There are 4 nested groupings, the coarsest first. Each group lies inside one group of the grouping before and may be the whole of it. The rows also spread widely along 15 directions, which tell nothing about the answers.
In the rows, 128 means zero.
Known rows, each followed by its group in each grouping:
[103 116 116 120 163 145  66  89 152 100 143  69 121  73 133  81 109 167
 153  67 113 134 116 110  66]
tuni pora rided q761
[128 143 111  64 183 100 146 114 158 179  87 116  80 111 106 146 131 130
  71 169 182 132 149 112 141]
Duf bes Pep q483
[156  93  72 137 165 134 124 145 124 138 131 113  75 115 101 146  58 161
 107 133 106  68 115 110  86]
Duf bes sus q792
[103  76  97 137 117 112 132  97 124  73 149 110 115 104 162  83 199 145
 136  99 144 128 151 132 106]
Duf Dis Kala q195
[116 108  81 142  95  86 120 173 104 104 118  88  99 152 141  66 126 127
 105 125 185 126  92 117  81]
tuni fub sukuz q427
[155  89  52 145 106  89 157 104 139 118  72 176  97 129 107 145  81  91
  99 137 133  97 136 138  96]
Duf mitos zuvov q617
[ 92 138  93 137 105 115 132 148 171  70 122 119 108 126 136 133 120 193
 120  89 131 128 110  82  45]
tuni fub sukuz q657
[180 131  98 131 167 124 122 129 125 156 150 117 100 119 100 137 118 107
 117 170 155   4  91 139 123]
Duf Dis Kala q806
[112 192 143 139 162 144  75 152 134 118 136 125  98 150  85  93  95 147
 143 102 118 108 101 116 108]
tuni fub Nibob q610
[128 168  86 154  91 133 150 172 136  97 103 137 115 131 133 183 118 110
 131  91 121 128 129 132  96]
tuni fub Nibob q709
[ 89 118 106  84 174 136 101  89 138 141 132  93 109  86 117  99 158 176
 131  74 113 175 144 130 146]
Duf mitos zuvov q722
[117 181 142 156 136  87 181 162 106  84 132 174 112 137 159 112 108  88
 107 117 169 120 136  96 120]
Duf bes fup q909
[129 163 110  91 147 113 150 138 171 138 110 192 121 164 150 124 173  96
 122 139 196 143 126 110 116]
tuni pora doz q497
[134 132 110 103 108 100 178 167 102 146  75 164 116 130 138 181 107 115
 125 135 128 161 145 147 128]
Duf bes sus q705
[104 178 168  58 186 145 108 144 118 150 117  76 137 112 112 130 181 149
 151  78 120 208 128 134 146]
Duf bes fup q330
[128  90  48 115 131 132 110 101 166 147 120  77 111  63 114 150 113 178
 119 102 126  85 110 117  71]
tuni pora doz q978
[121 115 140 111 150 110  95 106 121 104  87 106  93 147  81  60 141 127
 107 140 122 133 126 147 109]
Duf bes sus q705
[124 148 134  93 183 135 155  93 150 124 104  90 109  72 125 177  97 122
  97 123  92 116 141 134 129]
tuni fub Nibob q709
[145 164 147  61 184  96 147 125 148 127  92 120 131 173  70 106 150  99
 102 138 163 118  85 120 129]
Duf Dis Kala q195
[121 110  73 192  78 114 107 113 119 111  98 160  82 107 128 121  83 104
 141 111 118 116 159 153 102]
tuni fub Nibob q610
[127 112 103 170  78 106 119 141  93 104 121 161 139 142 151  91 123  91
 175  92 129 133 107 162  97]
tuni fub sukuz q427
[127  88 100  92 157  91 144 129  70 185  65  66  60  75 120 144  96 108
  91 149 163 145 184 161 154]
tuni pora rided q761
[120  84  87 133 150 140  74 137 130  99 119 154  55 188 104  54 120 182
 102 130 108 134 132 122  96]
Duf mitos zuvov q617
[151 116  64 140 140 181  72  92 170 149 136 153 107  87 127 144  51 148
 147  94  49 104 115 141  96]
tuni pora doz q497
[114 165 122 123 138 103 158 126 135 127 104 181  93 127 109 157 160 126
 107 148 150  97 165 133 146]
Duf mitos zuvov q617
[103 171 152  86 152 119  99 104 184  76 119 121 151 131 120  76 151 150
 123 104 132 150  88 101  74]
Duf mitos zuvov q617
[123 108 102 146 102 163 137 137 121 106  96 161  84 104 172 205 174 131
 168 111 106 147 219 166  99]
tuni pora rided q761
[ 87 155 215  67 156  94 107 148  85 117  91 113 140 116 114  93  94 185
 159 111 102 179 110 129  99]
Duf mitos zuvov q617
[144 132 114 125 151 160  52 106 167 141  74 150  76 134  79 134 116 142
 158 131 105 138 151 140  72]
Duf bes fup q909
[ 63 133 126 129 112  67 136  93 139  99 103 151 115 108  82  97 197 182
 133 108 165 107 151 120 111]
Duf mitos zuvov q617
[ 89 135  79 123  59  56 130  82 163 167  80 106 132  38 103 142 113 138
 113 140 155 105 111 151 121]
tuni fub sukuz q427
[133 125 134  94 198 167 121 138 108 175 106 138  56 118 121 184  71 162
 126 151  68 125 169 154 152]
tuni fub Nibob q610
[140  90 133 100 177 126 156 140 110  73 127 131 137 146 147 125  85 151
 163  66  95 152 105 100  63]
Duf Dis Kala q195
[126 172 164 112 150 118 105 131 108 151 104 117  90 106 121 110 120 109
 102 175 127 120 139 153 152]
Duf bes fup q909
[139 159 107 126 122 162 107 102 146 159 120 113  84  68 161 159 177  85
  93 176 116 123 177 181 172]
Duf bes fup q909
[130 143  97 115 159 158  99 119 181 130 132 177 128 157 126 130 153 136
 174  92 135 133 106 119  88]
tuni fub Nibob q709
[131 117  87 113 114  98 139 115 137 104  92  70 139 135  77 109 140 114
  95 116 126  91  65 145  98]
tuni fub Nibob q709

New rows. What belongs after each?
[147 136 114 114 125 158  82 104 165  89  84 122  97 153  93 114 151 114
  90 154  70 121 124 168 105]
Duf mitos zuvov q617
[146 116 168  92 190 136  80 137  77 178 140 154 105 136 158  62  91 120
 155 166 123 138 111 155 145]
Duf bes sus q705
[128 166 137 134 135  95 120  99 132 139  57 147 101  89  78 149  94  81
 152 110 151 146 176 142 109]
Duf bes sus q705
[172 154  90 163 130 168 143 141 138  96 100 121  83 119 150 201 118  49
 120 118 106 117 173 157 102]
tuni fub sukuz q427
[135 175 166 103 144 118  72 111 131 146  89 100 136 101  71 106 111 116
 152 133 120 115  96 154 100]
Duf bes sus q705
[142 114 121  89 193 125  96 165  73 164 142  82  91 147 120  74 137 143
 123 136 167 117  99 128 135]
Duf mitos zuvov q722
[102 142  47 123  94 128 112 166 142 183 135 121  86 108 137 144 120 167
  97 142 138 125 116 140 157]
tuni fub Nibob q610
[125 100 110 109 175 114 112  91 119 107 125  61 102  89 114  77 102 139
  90 116 119 108 116 124 109]
Duf mitos zuvov q617
[122 108  83 144 108 163  80 143 172 103 137 125  62 101 205 122 132 172
 101 169 135 135 151 107  56]
Duf bes fup q909
[101 100  98 116 150  96 138  90 103 135 119  98 106  69 122 105 102 144
 108  93 116 135 147 138 145]
Duf mitos zuvov q617
[121 113 132 126 176 109 101 116  69 129 102  92  79 117  76  71  78 132
 110 106 105 127 136 146 145]
Duf mitos zuvov q722
[137 149 111 113 108 152  81 127 161  95 100  98 156 153  72 117 165 144
 149  88  77 132  66 149  71]
Duf bes fup q909
[164 109  79 120 182 132 144  60 134 144 107  74 125  70  77 162 145  79
 126  89 116  79 132 155 129]
Duf bes fup q909
[130 113  66 117 108 105 183 162 131 144 112 156 116 117 158 183 134 143
 118 127 167 100 126 115  99]
tuni pora doz q978
[126 160 138  97 180 113 117 124 166 148 148 162 123 138 146  94 113 131
 134 148 172  99  81  98 102]
tuni fub sukuz q427
[152  83  45 137 144 175 100 136 142 144 137  90  72 112 126 172 130 166
 130 132 107  68 126 141  84]
tuni fub Nibob q610
[109 156 110 146 100 107 114 142 125 131  75 127  75  92 111 153 122 130
 127 126 153 148 176 130  98]
Duf bes fup q909
[136 139 145 109 148 117 126 112  82  96  97  64 125 109 121  86 123  70
  95 109 100 157 128 171 148]
Duf mitos zuvov q617
[132 131 109 124 136 132 135 147  73 145 113 116  99 141 108 120 149 106
 107 118  92 142 139 177 186]
Duf bes fup q909
[137 146 104 137 106 154 112  93 159 121  69 120  86  84 144 181 133  75
 124 121  98 169 196 176 121]
tuni fub sukuz q657
[144 146 149 100 167 115 131 189  68 157 123 119 115 159 142 107  65 112
 133 124 132 139  85 134 134]
tuni fub sukuz q657
[116 143 152 148  92 123  90 101 107  67 108 100 144  86 139  87 135 100
 148  98  86 144 131 171  98]
Duf mitos zuvov q617
[150 142 151  84 158 115 127 113 104 148  88 137 128 131 110 119 118  88
 114 152 101 132 116 176 155]
Duf mitos zuvov q617
[ 91 117 135 100 133 119 150  95 132  96 133  88 150  65 190 128 144 142
 142  85 101 171 131 139 110]
tuni fub sukuz q427
[123 160 118 133 143 102 158 102 148 121 124 111 105  68 133 154  72 109
  81 147 118  66 121 128 126]
tuni fub sukuz q427
[135 130 103 135 158 153 107 163 117 137 132 162  70 133 133 149  70 160
 147 106  98 138 155 119 117]
Duf Dis Kala q195
[119 191 106 104 124 137 108 143 204 128 119 158 106 141 153 130 113 126
  93 152 138 145 103 111 106]
tuni fub sukuz q427
[101 167 151 100 179 125  96 111 120 146 110 133 110 140  91  87 196 115
 160  80 165 190 166 138 154]
Duf bes Pep q483
[158 136 104 161 139 115 153 123  98 156 106 171  99 103 100 181 139  72
 164 125 154  78 175 162 135]
Duf bes sus q792
[113 171  79 108 141  97 145 106 168 138 124 135 111 116 118 104 168  95
  70 128 188 126 130 118 162]
Duf mitos zuvov q617
[109 149 103 107 123 136  91  84 191 124 111  56  91  78 100 133 172 148
  74 166 114  84 124 153 115]
tuni fub sukuz q427
[147 132 133 127 163 110 131 100 119 142 111 127  93  80 117 132  76 104
 104 169 125  66 135 141 124]
Duf bes sus q705
[183 127  76 125 137 145 148 141 148 110 110 139  90 162 128 161 155  68
  93 158 141  91 135 146 116]
Duf Dis Kala q195
[159 159 130  93 192 182  87 115 148 185 143 128 113 100 148 156  86 108
 147 150  88 107 107 157 141]
tuni fub Nibob q610
[120 156 104 143  99 148  59 121 119 118 131  94 138  89 119  95 122 123
 156  73  86 148 103 163 119]
Duf mitos zuvov q722
[ 67 169 144  82 169 137  97 132 144 155 163  57  96  81 120 116 161 221
 101 133 113 116 115 125 154]
tuni fub sukuz q427
[147 191 120 119 160 141 101 157 156 154 137 177 121 128 178 121  81  87
 157 107 180 171 122  93  99]
Duf bes Pep q483
[ 86  96 131 108 144  80 109  97  86 163 118  98  98  88  86  73 173 175
 130 142 154 106 140 156 153]
Duf bes sus q705
[ 98 119  97 137 149  88 114 135  72 184 157 133 108 119 112  64 116 138
 153  95 161 114 105 143 177]
tuni fub sukuz q427
[152 114  77 137 136 140  84 156 102 169 156 139  94 171  82  83 143 144
 115 159 113  59  77 163 151]
Duf bes sus q792
[ 85 100 130 112 156  84 154 112 134  99 126 171  87 162 141  66 147 162
  96 146 153 122 130 109 123]
tuni fub sukuz q427
[122  61  64 155 133 134 125 125 139  89 134 155  52 144 161  99 148 166
  97 144 139 109 160 106  82]
Duf bes fup q909
[108 109  78 108 129 103 122  45 165 132 121  88 143  76  82  90 172 132
 101 102 119  84  97 152 135]
tuni pora doz q497
[121 140 141  89 183 105 145  59 146 120 122 100 148  79  78 138 169 139
 126 111 119  62 104 138 127]
Duf mitos zuvov q722
[113 139 108 125 148 121 165 123 136 157 120 183 105  80 143 201 119 157
 150 113 124 116 166 120 128]
Duf bes fup q909
[ 94 149  96 133 137 145  93  94 173 126 156 155 115 120 122  96 134 161
 125 107  94 110 108 134 140]
tuni fub Nibob q610
[ 94 123  60 153  90 158 105 143 168  96 147 155  99 123 178 131 128 183
 138  72  95 173 140 115  92]
tuni fub sukuz q657
[118 154 113  76 145 139  88 152 155 171  98 150 106 162 100 118 142 164
 127 133 125 179 109 131 127]
Duf bes fup q909
[112 150 160  90 206  97 153 119  90 144  98  69  97  91 107 125  82 106
 111 102 139 149 147 128 150]
tuni fub sukuz q427
[132 112 122 103 144 148 119 148 137 123 115 136 131 130 169 157 158 143
 191 106 145 153 124 127  61]
tuni fub Nibob q709
[109 152 108 139 122  84 131  85 136 146  76 103  79  76  84 133 139  86
  99 141 166 107 171 158 149]
tuni fub sukuz q427
[ 81 184  76 140  83 120  83 110 197 146 119 127  78  58 132 121 124 160
  80 145 151 123 152 118 125]
tuni pora doz q497
[141 104  71 114  99 102 146  95 146 118  68 140 135 155  69 120 161  98
 106 115 114 114 103 167 117]
tuni pora doz q497
[ 96 129 133 115 132  82 125 100 146  95 108 142 131 113 103  97 150 167
 135 118 152 101 114 111  77]
Duf mitos zuvov q617
[123 132 132  85 161 149 104 103 164 120 108 140 113 146 109 112 144 160
 104 139  74 145 111 139 122]
Duf bes fup q909
[109  65 116 134 141 118 105 124  84 121 135 114 101 120 143  81 119 169
 162 108 113 122 120 147 100]
tuni fub sukuz q427
[125 137 119 125 174 120 151 154 107 144 139  94  77  96 111 176  92 171
 107 148 123  40 122 118 115]
tuni fub sukuz q427
[115  98  52 149  75 131  92 136 160 125  77 166  53 137 123 130 120 164
  99 148 116 156 168 135  90]
Duf bes fup q909
[119 108 144  68 191 129 104 107 150 158 110  88  73 109 115 130 132 189
 100 194 129  84 122 132 104]
tuni fub sukuz q427
[ 86 204 153 112 135 148  88 185 125 126 147  94 113 136 118 118 152 181
 140 108 118 140 101 126 125]
tuni fub Nibob q610
[130 172 166 100 186 115 146  77 170 126  94 155 109 112  90 156 109 110
 101 170 115  60 123 135 125]
tuni fub Nibob q709
[137  67  95 141 126  99 188  93 122  97  76 193 107 144 121 165 110 109
 142 114  99 107 153 151  94]
tuni fub sukuz q427
[108 107  74 133  97 111 107 131 162 144 111 165  71 118 176 109 116 146
 104 174 173 132 139 122  98]
tuni fub Nibob q709
[179  73 104 115 158 152 101 107 117 118 118  93 120 119 151 113 111 102
 135 132 103 113 108 152  76]
Duf bes Pep q483
[126 121  40 133 117 140 116 154 133 193 140 163  79  97 134 180 123 176
 131 131 132 103 150 141 144]
Duf mitos zuvov q617
[141 189 157  95 164 117 124  90 145 136 107  83 158  67  84 166 151  85
 165  94 136 103 122 147 122]
Duf Dis Kala q195
[106 129 100 121 140 153 104 122 152 123 141 102 114 109  94 155 134 201
 146  90  67  96 105 136 100]
tuni fub sukuz q427
[ 97 163 152  89 190 128  71 110 173 173 130 131  75  74  96 119  66 216
 116 167 116  99 127  96 107]
Duf bes sus q792
[107 121 126 113 158  87 162  84 113  79 112 118 127 129 100  72 130 100
 101  71 109 160 134 136 158]
Duf Dis Kala q195
[102 125 109 127 110  88 149 142 113  89  62 138  68 162  94  98 142 122
  76 131 139 173 174 136 128]
Duf bes sus q705
[150 108 103 128 125 119 113 114 130 110  65 134  94 120  92 150  84 125
 126 133 102 108 140 147  70]
Duf mitos zuvov q617
[135 123 110  92 174 114 143 103 133 131  97  98 127 143  86 122 152 100
 128  96 136 129 109 145 125]
tuni fub sukuz q427
[159  75  93  98 182 170 106 164  78 152 137 102  91 150 178  97 117 119
 139 106 117 173 129 146 125]
tuni pora doz q497
[108 136 130 129 140 128 116  43 151  79  87  96 123  91  91 104 122  92
 111  82  53 149 146 173 134]
tuni fub sukuz q427
[117 137 149 108 181 121  95 165  70 140 133 100  89 153  99  52  69 159
 100 121  94 141  93 126 149]
Duf bes fup q909
[116 137 116 117 127 138  78 126 141 142 108 133 101 110 129 111 130 150
 152 119 134 145 136 136  94]
tuni pora doz q497
[156 146 145 129 142 123 103 150 112 137 119 128 130 148 105 130 133 114
 175 143 149  59  77 147  76]
tuni fub sukuz q427
[161  75 106 138 130 121 172 150  65 103 106 143 117 133 148 176 166 106
 173 112 136  99 158 160  88]
Duf mitos zuvov q617
[101 111  75 167  67 101  87 140 138 124 121 196  92 135 159  66 126 147
 144 129 177 134 135 119  81]
tuni pora doz q497
[126 134  96 131 153 113 131 169 108 154 120 109  56 122 135 135 101 131
 107 145 178 112 149 116 119]
tuni fub sukuz q427
[ 97  79 104 142 145 102 141  95  97 123 121 142  62  91 116 125 160 174
 108 148 125  77 189 149 143]
Duf mitos zuvov q617
[115 173 116 122 132 107 123 146 134 128 124 135  84 115 128 109 101 135
  68 165 139 100 123 123 139]
Duf mitos zuvov q617
[141 146  60 118 139 141 127 129 173 175 109 164  66 136 143 160 134  94
  93 158 157 133 157 141 151]
tuni fub sukuz q427
[131 167 100 100 127 103 167 145 128 163  87 111 108 101 108 181 167  97
 105 137 176 112 148 145 145]
tuni pora doz q497
[114 136 120 172 115  82 167  77 111  87  78 109  90  82  84 145 114  77
  97 120 113  76 173 163 133]
tuni fub sukuz q427
[142 109  60 132 102 105 156 127 124 109 114 109 160 125 107 128 151 105
 140  67 142 104  82 136  91]
tuni pora doz q497
[144 117 101  78 172 116 154 141 125 136  82 111  71 156  83 150 121 148
  53 171 113 104 130 136 138]
Duf mitos zuvov q617
